The rows of a group lie close to one hidden flat surface of 9 dimensions, which may be shifted away from zero. Surfaces can cross.
(in the rows, 128 means zero)
Some rows, each with its group after it:
[178 164 140 187 158 164  85 184 115 120 111 102  95 120 121  91 116]
Z620
[140 132 137 110 238 186 122  74 149 115  89 136  76 142  92 112 189]
Z705
[139  80 159 147 167 110 115 159  79 141 107 149 111 117 103 155 127]
Z747
[ 97 114  87 129  72 106 118 149 114 135 172 137 111 128 130 150 105]
Z705
[ 75 134 176  86 148 109 146 113 155  60  95 147 162 127  99 113 168]
Z871
[104 137  74 152 115 175 102 162 133 132 137 128  91 158 101 118 152]
Z747
[118  81 140 104 127 109 140 112 127 118 101 110 147 118  97 143 127]
Z705
[ 95 163  87 139 163 119 109 115 137 119 105 134 123 127 107  83 162]
Z130
[152 204 124 125 140 160 141 123 147 116 124 139 129 133 149 103 168]
Z892
[ 96  92 130 129  95 142 168 135 129 127 124 129 163 180 117 172 105]
Z130
[ 97  88 110 141  90 137 162 123 119 120 109 115 155 184 123 157  95]
Z130
[145 148 149 139 179 119 125 189  90 149 125 167  87 132 131 138 108]
Z620
[115 162 158 100 201 156  99 114 181  90 125 134  72 117  95  76 135]
Z892
[123 157 184  87 135 162 131 115 164 114 164 201 103 139 154  98 152]
Z892
[130  94 121 193 139 139  79  94 133 115 129  34 120 149 188 112  61]
Z705
[125 102 146 144 146  76 104 172  87 149 126 126 119 117 160 139  80]
Z620
[179 149  82 121 129 127 127 106 105 150 125 148  88  92  97 105 146]
Z705
[ 94  30 136 123 109 120 111 114  92 113 129 145 121 125 101 173 168]
Z871
[108 156 132  74 177  87 131 196 112 145 107 153  78 129 137 127 112]
Z871
[121 123 152 128 142 140 127 140 102 111 163 174  67 154 148 167 102]
Z871
[131 135 144 113  97  87 134 180  82 123 124 142 130 120 179 153 135]
Z892
[ 93 120 145 149 156  82  99 134 125  93 105  99 144 106 110 105  99]
Z620
[175  98 122 211 131 176 109 103 115 172 134  92 159 149 160 133 118]
Z747
[132  99 130 107 159 152 168  59 128 171 170 192 123 143 122 192 165]
Z130
[ 99 126 174 131 160 134 126 113 177  91 118 100 182 108  85 127 152]
Z130
[134 193 154 118  90 143 185 138 120 117 154 189 154 167 197 156 142]
Z892
[173 173 158 172 111 196 133 145 155 112 185 124 110 140 126 152  82]
Z871
[201 159 144  95 133 168 183 104 120 128 108 149 101 144 133 139 130]
Z130
[157 141 157  60 165  86 145 151  97 142 126 178  64 103 149 143 113]
Z705
[108 161  91 133  91 124 125 136 126 107 172 152  76 145 139 120  76]
Z620
[193 115 155 116 168 120 121 114 121 139  60  76 132 100 135  92 121]
Z705
[109  92 156 109 114  86 125 139 115  94 115 126 138  97  88 138 115]
Z620
[ 63 109 118 120 104  86  88 123 139  86 134 103 142 107 136 108 142]
Z747
[124 113 104 105 113 114 102  65 152 118 162  82  96 107 173 120 109]
Z747
[107 133 172 113 157 120 151 110 157 114 138 139 159 128 124 152 126]
Z130
[137  89 146  85 149 110 120 128 109 159 141 139  90 121 173 159 131]
Z705
[177 212 131 112 157 172 157 124 154 156 146 166 106 140 153 107 143]
Z747
[148 116 180 124 158 101 146  85 111 143 142 165 150 115 168 152 126]
Z747
[131 198 154 142  95 174 114 151 191 113 136 103 166 145 176  59 134]
Z892
[153 143 171 135 146 111 136 126 123 121 139 133 122 122 157 134  79]
Z620
[110 135  75 139 154 156  92  70 141 121 167 141  73 118 112 120 175]
Z705
[ 97 175  85  99  80 140 117 122 183 121 149 112 141 125 144  87 172]
Z747
[124 109 114  97 146 118 112 153  95 148 118 165  80 121 127 136 170]
Z871
[ 95 127 162 115 152 119 168 110 143 121 154 159 141 162 145 174  93]
Z130
[162 187 142 116 112 180 178 173 137  76  67 114 119 172  95 106 101]
Z130
[132  45 122 146 115 112 104  81  91 167 145 133 146 107 143 157 170]
Z747
[160 143 124 106 125 164 137 176 159 182 140  97 109 151 157 135  97]
Z892
[168 126 134  32 106 128 178 133 145 174 141 152 108 112 129 158 136]
Z747
[113 153 117 130 194 165 140  92 146 110 136 155  80 155  92 138 132]
Z871
[142 130 118 133 187 141 102  66 140 101 101  99 102 106 103  92 154]
Z705
[138 123 156  93 138 162 127 118 158 146 154 152  99 136 142 123 132]
Z892
[124 188  94 140 168 167 148 139 123 102 116 146  90 162 102 145 153]
Z892
[119 150 167 108 168 144 154  88 142  88 146 174 102 144 127 148 127]
Z871
[124 128 151  75 122  60 162 109 121 145 149 166 146 104 163 145  96]
Z620
[175 114  82 180 117 170  90 132  94 144 118  84  83 144 150 112 118]
Z130
[186 128 106 133 147 121  98 161  89 206 118 147 116  87 134 109 182]
Z620
[123 170 124 112 132 109 163  68 166 140 146 148 174 124 151 108 120]
Z620
[145 150 163  46 141  93 150  93 171 108 128 105 117  91 147 120  98]
Z747
[100 167 145 145 136 132 150 118 157  83 140 131 140 160 123 122  68]
Z620
[ 96 138  83 121  76 120 142  93 146 125 185 154 133 124 111 144 133]
Z705
[121 193 153  82 159 110 124 201 125  95 102 163  86 109 113 101 156]
Z892
[103 163 142 152 105 118 139 161 114  81 124 122 147 155 171 141 110]
Z892
[123 141 129  97 116 112 168 138 127 170 141 166 149 149 164 151 125]
Z130
[117 159 195  99 140 121 151  95 148  73 134 166 140 133 164 120 139]
Z871
[137 129 153 137 152 137 108  90 112 102 154 156  80 132 171 133 130]
Z871
[166 134 186 119 122 153 129 127 116  97 169 187  87  99 114 156 152]
Z871

New rows. What belongs after each?
[127 105 134 112 147  94 128 108  96 124 148 168  83 112 124 151 106]
Z620
[180  83 133 131 142 156 127  66 149 149  95  77 168  93  82 122 164]
Z747
[208 102 139 135 125 189 136 100 118 145 124 112 111 123 121 152 152]
Z130
[107  71 175 104 154 101 141  94 121  94 139 139 114 113  98 185 104]
Z871
[117 167 149 134 135 152 169 148 141 108 136 143 122 189 153 149  66]
Z130
[123 139 104 176 138 131  72  75 151 108 159  64 111 120 185  93  98]
Z705
[ 99 132 127 100 155 142 178 136 145 141 137 155 118 179 113 177  96]
Z871
[110  85 154 136 138 135 132  47 151  97 139  95 147 141 143 153 110]
Z892
[ 85 138 161  92 161  86 126 181 116  96 111 151  95 137 139 129 106]
Z871
[154 123 164 155 193 132 150 134 110 178 122 154 152 150 148 155 114]
Z620
[114 125 158 116 175 132 168  91 119  93 137 164  91 166 128 175  79]
Z130
[124 188  87 133 140 164 124 110 160 122 150 142 101 134 114  99 154]
Z705
[136 166 112 127 142 147 142  89 165 156 131 135 168 121 131 103 182]
Z130
[123 155  77 153  68 150 136 165 130 145 162 127 126 159 133 130  93]
Z705
[ 75 163 111 123 107 147 126 160 167 115 162 132 126 157 135 129 132]
Z705
[156  81 174 141 131 172 141 111 140 150 167 123 139 139 129 199 125]
Z130
[104 128  91 126 116  59  80 219  95 165 106 124 127  90 131  87 136]
Z620
[159  93  96 149 150 148 129  69 110 121  84 102 115 119  61 116 132]
Z705
[127  89 135 129 133 139 147 141 135 141 151 112 117 136  89 194  78]
Z871
[125 152 113 108 134  98 125 128 129 112  78 114 146 103 116  79 158]
Z130
[ 83 134 129 136 151 155 131 149 116  98 140 169  79 187 132 150 115]
Z871
[141  83 134  96 129 102 148 122 111 120  65 116 149 100  53 126 141]
Z705
[ 92 104 195 102 150  97 132  82 141  54 117 136 147 106 117 135 136]
Z871
[ 93 132 168 121 103 122 104 151 171  82 105  85 177 118 125  84 138]
Z892
[134 122 198  99 174 156 160 159 129  94 133 167  88 137  79 189 115]
Z130
[138 150 135 141 164 148  97 143 112 104 145 155  56 122 122 125 136]
Z871
[166 128 151 142 145 158 109 128 143 166 160 116 136 103 148 142 155]
Z130
[155 118 131  93  91 119 133 117 149 160 137  98 152 105 165 126 130]
Z747
[116  85 166  92 121 117 178  73 129 137 151 157 154 159 180 186 107]
Z871
[133 124 184  89 157 109 131  63 161  93 126 122 143  96 145 114 137]
Z892
[ 76  88 107 107 174 104 158  66  89  67  85 163  78 158  67 151 116]
Z130
[106  88 108 144  85 127 118  92 159 112 105  59 198 109  91 109 143]
Z705
[130 125 118 100 181 152 123  70 139 135 140 155  82 124 119 135 180]
Z705
[106 126 106 163 157 154 126  84 128  86 122 103 115 153 112 150 135]
Z892
[139 121 117  76 128  80 147  81 115  98  46 116 152  89  93  86 172]
Z130
[150 124 159 143 130 148 111 170  92 109 174 171  49 124 123 171 105]
Z871
[109 112 170 118 111 109 106 164 130 110 138 114 122 132 173 127  90]
Z892
[188 134 136 107 147  96 192  83  99 103  63 138 132  99  43 116  79]
Z705
[117 102 120 112 102 160 179 158 114 158 136 172 131 182 108 189 130]
Z130
[103 149 124 149 148 182 162  80 168  78 107 119 150 175  80 125 130]
Z130
[ 96 115 115 122 156 101 125 127 141 141 105  76 140 147 156 125  87]
Z871
[153 116 128 146 108 164 113 191 122 186 156 127 129 132 142 158 148]
Z130
[ 98 133 189  92 142 151 173 152 178  96 108 143 185 128  48 156 168]
Z130
[118 117 135 128 112 138 131 127 125 139 143 135 127 160 176 142 126]
Z871
[149 113  81 139  48 156 125 103 160 175 139  82 198 114 136 109 176]
Z705
[138 151 117 140 192 156  92 104 134  95 122 137  69  98  69 103 176]
Z871
[130 117  98 105 140 126 171  56 105  96  82 146 110 156 102 126 130]
Z130
[127 134 175  85 162 104 118 154 151 115  82  93 140 106 142  99 142]
Z705
[135 125 154  67 145 140 161 161 143 146  90 146 139 136 105 137 166]
Z705
[111  88 138 107 146 181 169  89 163 136 112 129 154 177 100 163 158]
Z705
[119 111 143  90 206 132 128  72 126 115 140 165  62 128 127 154 149]
Z705
[100 110 115 176 140 151  36 183 110 104 144 113  41 141 140  92 108]
Z892
[166 132 183 106 162 110 142 114 142 129  86 115 177  82 104 109 152]
Z747
[170 137 138 176 113 162 120 192 121 170 113  99 161 148 146 118 110]
Z747
[102 201 146 103 193 174 177 130 181  85 124 150  99 180  92 139 103]
Z892
[133 114 107 185  99 177  85  92 150 125 141  70 147 143 160  99 144]
Z892
[158 164 192 104 117 123 117 162 139  89 130 142 127  72 112 109 154]
Z871
[188 154 144 121 156 126 121  79 155 149 138  87 135  80 164 105 123]
Z871
[156 126 140 141  78 174 126 138 160 127 133 103 176 103  85 125 176]
Z871
[170 150 125 120 107  97 113 186 108 184 127 130 141  95 170 102 130]
Z620
[ 68 164 126 114 133 135 164 194 140  96 104 161 130 181  82 134 114]
Z130
[152 113  86 117 100 102 150  74  90 114  70 101 125 142 154  97 108]
Z130
[116 101  86 134 138 131 113 160  73 127 105 150  60 151  96 142 131]
Z130
[125 109 102 131 120 196 127 152 161 164 136 108 114 170 103 142 132]
Z892
[170 117 151 155 170 149 152  94 131  98  45  63 148 150  90 100  69]
Z705
[125 129  79 134 145 192 146  80 151 131 124 147 117 152  59 130 184]
Z705
[ 68 146  73 110 113  94 179 117 106 105  85 156 134 193 134 111  93]
Z130
[162 121 144 131 145 156 139 164 126 151  91 125 147 124  75 129 151]
Z747
[ 93 149 132  86  93  72 180 143 138 158 157 171 169 150 173 147  75]
Z620
[158 148 153 119 139 155 169 125 175 142 152 105 150 121  91 167  83]
Z871
[ 71 160 109 146 158 172 167 112 158  91 121 153 135 196  79 137 122]
Z130
[ 61 148 100 122 155  63  98 179 111 129 115 145 118 120 133  98 131]
Z130
[ 76 193  81 149 119 137 120 126 167  78 134 127 125 145  89  75 114]
Z620
[189  88 110 123 104 151 148  91 124 178  99  97 162 117 122 125 151]
Z705
[104  81 118 111 134 114 105 116 128 108 118 108 107 107  91 135 139]
Z747
[118 150 110  87 203 142 148 147 157 110  79  99  98 122  37 140 148]
Z892
[134 145 130 139 164 145 141 137 121 113 114 126  87 166 128 128  72]
Z705
[138 152 133 136 166 138 109 141 102 120 159 152  45 147 180 140  94]
Z892
[118 168 147 138 160  92 129  92 142  63 125 101 114 117 137 101  43]
Z705
[115  60 173  94 105 139  92 143 130 150 171 162  90 131 160 131 121]
Z892
[122 112 108  94 122 119  99 113 153 101 150  53  50 122 155 128  46]
Z747
[ 97 165 104  74 140  50 129 143 123 146 126 172 124  89 129  94 139]
Z620
[118 168 131 122 191 144 116 147 161  97 110  91  83 139 110 114  91]
Z892
[122 101 122 112 128 149  80  94 169 164 156  85 141 113 196 117 197]
Z705
[118 184 109 135 141 174 119 178 129 112 127 168  83 153 109 109 172]
Z892
[139 152  89 144 126 149 145  50 148 117 149 131 123 128 105 119 119]
Z705
[129  87 144  83 157 125 204  34 105 115 130 188 103 167 125 196 103]
Z130
[134  83  95 101  96 106 174 102  68 121  86 144 101 169 143 153  90]
Z130
[195 154 117 154 138 186 100 112 131 141 156 138  85  94 104 117 176]
Z871
[196 180  94 153 126 135 153 115 111 129 102 120 107 122 102  89  74]
Z705
[105 121 111 119 104 112 159 171 107 103 104 148 117 144  53 143  87]
Z705
[151 147 117 108 161 130 124 126 161 147 107  90 140  88  81 111 154]
Z871
[106 133 142 127 137 152 119 140  99  98 144 194  71 158 139 141 156]
Z871
[106  92 136  93 141  95 185  44 120 139 141 170 151 151 152 177 113]
Z130
[127  40 146 132 145 150 124 111  97  97 102 121  97 126  48 184 146]
Z130
[118  61 109 163 142 181 121  97 119 135 143 131 111 155  74 183 158]
Z130
